The rows are grouped in 2 ways, from coarse to fine. Each group lies inside one group of the grouping before and may be the whole of it. The rows also spread widely along 3 directions, which tell nothing about the answers.
Some rows, each with its group in each grouping after it:
[-21 -15 -36 -37  10  12 -15 -54   2  18  25 -12  12  36  23 -19  -4   5
  16  -4 -12]
netek Z458
[-22 -11  -6 -33  10  10 -12  14  -7  32  -1 -17  25  34  35  13   4   4
  22  -6 -17]
vubev Z756
[ 13   7  -2 -12  12  16  -4  11 -31  47 -10 -18 -25 -10   6  -3   7 -27
  29  -7 -41]
netek Z133
[-36  -5  27   3   8   7   6  35 -14  67 -10   4  28  37  29  31 -10   5
  24 -13  -2]
Tigol Z230
[ 10  -8  -7 -33  31  15  -7 -26  -8  39  -4  -5   1  16  10  -7  14 -26
   2  -2  -7]
Tigol Z721
[-24  -1   5 -21  25  14  -5 -16 -33  23  -6 -10  16  33  26 -16  -6   4
  23 -13  -6]
Tigol Z24
[-11  -9  -8 -19  12   5  -7  -8 -16  32   6 -11  -9  13  14 -11   4  -5
  29  -5 -26]
netek Z46
[-14   3  -2 -34  14  14  -6  -1 -25  21   0 -19  23  32  30  -4  -3   9
  44 -26 -28]
vubev Z823
[ 15  -3   3 -15  19  12  -7  23 -11  64  -3 -12 -25 -18   5  15  11 -32
  19   5 -39]
netek Z81
[-17 -18   7 -21   2  13 -11  20  23  47   4  -2  26  27  30  29  14   3
  20   0   0]
vubev Z571
[ 26  -7 -25 -33  30  11 -15 -32  -5  32  12 -12 -29 -13   7 -18  13 -30
  11  10 -35]
netek Z81
[ 22  -2  -7 -15   8  14  -5   6  -1  60  -3  -9 -21 -17   2  10  16 -36
  15   9 -25]
netek Z133
[-37 -14   1   4  -4   1  -6  24  -6  53   5  -3  13  29  15  21  -5   8
  36  -8 -10]
netek Z46
[ -2  -5  -2 -38  14  11  -9   1  -2  33  -1  -9  20  22  23   9   4  -5
  30  -8 -21]
vubev Z823
[ -9  -2   4 -34  15  14 -11   8  -9  31  -1 -13  20  22  24   7   1   0
  36 -19 -23]
vubev Z823
[ 18  -4  21 -14  32  18   0  34  -5  82 -24   1  -4 -10   0  30  18 -44
  12   5  -9]
Tigol Z721
[-13 -11 -17 -24  13   5 -10 -15 -14  25  10 -10  -6  18  14 -15   2  -2
  29  -8 -28]
netek Z46

New rows. What belongs after each?
[ -2   7  24  -8  30  21   2  28 -44  60 -27 -18  -2   6  11  10   2 -18
  33 -26 -25]
Tigol Z721
[-20 -15 -10 -13   7   3 -10  -3  -8  34   9  -6   1  26  15  -5   6   1
  28  -2 -20]
netek Z46
[ 15  -4  -1 -43  18  16 -14   7   8  43  -4  -6   8   7  20  13  14 -16
  20   1 -22]
vubev Z823
[ 12  -8 -12 -46  22  18 -15   8 -11  27  -3 -14   4  12  25   4  21 -20
  14   6 -32]
vubev Z756
[-35  -7  11 -10  12  12  -7   0 -18  44  -6   1  30  39  28  11  -5   5
  20  -7   7]
Tigol Z24
[ -1  -7 -20 -31  23   7 -13 -28 -17  22  12 -20 -14   9  17 -19   1 -11
  21  -3 -36]
netek Z81
[  1 -11 -23 -29  14  16 -13 -23  -1  42  17 -12  -1  12  15   1   6 -18
  15   2 -20]
netek Z458
[-33  -9 -14 -19   3   2 -10 -20 -18  22  20 -15   9  35  26  -9 -13  15
  30 -15 -19]
netek Z81
[ -3  -1  -4 -30  37  13  -5 -33 -33  20  -2 -13   3  26  29 -27  -2  -4
  15 -17 -23]
Tigol Z230
[ -1  -5  -2 -30  32  17  -5 -13 -24  38 -11  -9   5  20  13  -4   1 -16
  18 -14 -11]
Tigol Z721
[ -6  -5  14 -15  24  15   0  11 -13  61 -14  -3  12  17  11  21  10 -19
  16  -7  -5]
Tigol Z721
[ 10 -17   4 -32  13  14 -13  33  16  58  -7  -3  14   8  24  39  25 -23
   8  16 -16]
vubev Z756
[-30  -7  26   3  11   7   6  30 -11  69  -9   4  30  32  30  33  -4   4
  22  -8  -3]
Tigol Z230
[ 19   1  10 -31  22  21  -7  42 -12  51 -16 -15  -2  -7  18  30  22 -35
  17   3 -37]
vubev Z756
[  9  -3  -6  -9   3  17  -4   9  -5  59  -3 -11 -11  -4   9  18   8 -24
  19   4 -20]
netek Z133
[ 14   3   6 -36  28  17  -7  31 -35  33 -13 -29  -6   0  19   8  17 -25
  23  -7 -52]
vubev Z756
[ 17   8   2 -10  12  16  -3  21 -28  56 -11 -18 -22 -13   7   6  10 -30
  31  -4 -34]
netek Z133
[  5  -2  -3 -39  12  14 -12  -1   5  35  -3  -7  15  14  19   9   9  -7
  26  -6 -24]
vubev Z823
[ -1  -4   5  -8  14  12  -7  23 -20  54  -3 -11 -16  -1   3  11   7 -15
  35  -3 -36]
netek Z46
[-20  -6   1  -9   4   5  -7  12 -16  48   7 -10   2  13  13  12  -7   0
  32  -9 -26]
netek Z81
[ 10   8  24 -10  38  14   0  27 -36  64 -19  -8  -8  -3  17  16   9 -29
  19 -10 -32]
Tigol Z230
[  8 -14   1 -30  13  14 -14  25   9  51  -9  -4  10  10  23  34  22 -23
  10  15 -19]
vubev Z756
[ 24  -1   6 -26  40  22  -5   3 -18  56 -17  -9 -13  -5   2   7  17 -40
  10   0 -22]
Tigol Z721
[ -8  -8 -19 -18   0  11  -8 -18  -6  34  10 -10   0  17  17  -2  -2 -10
  22   1 -13]
netek Z133
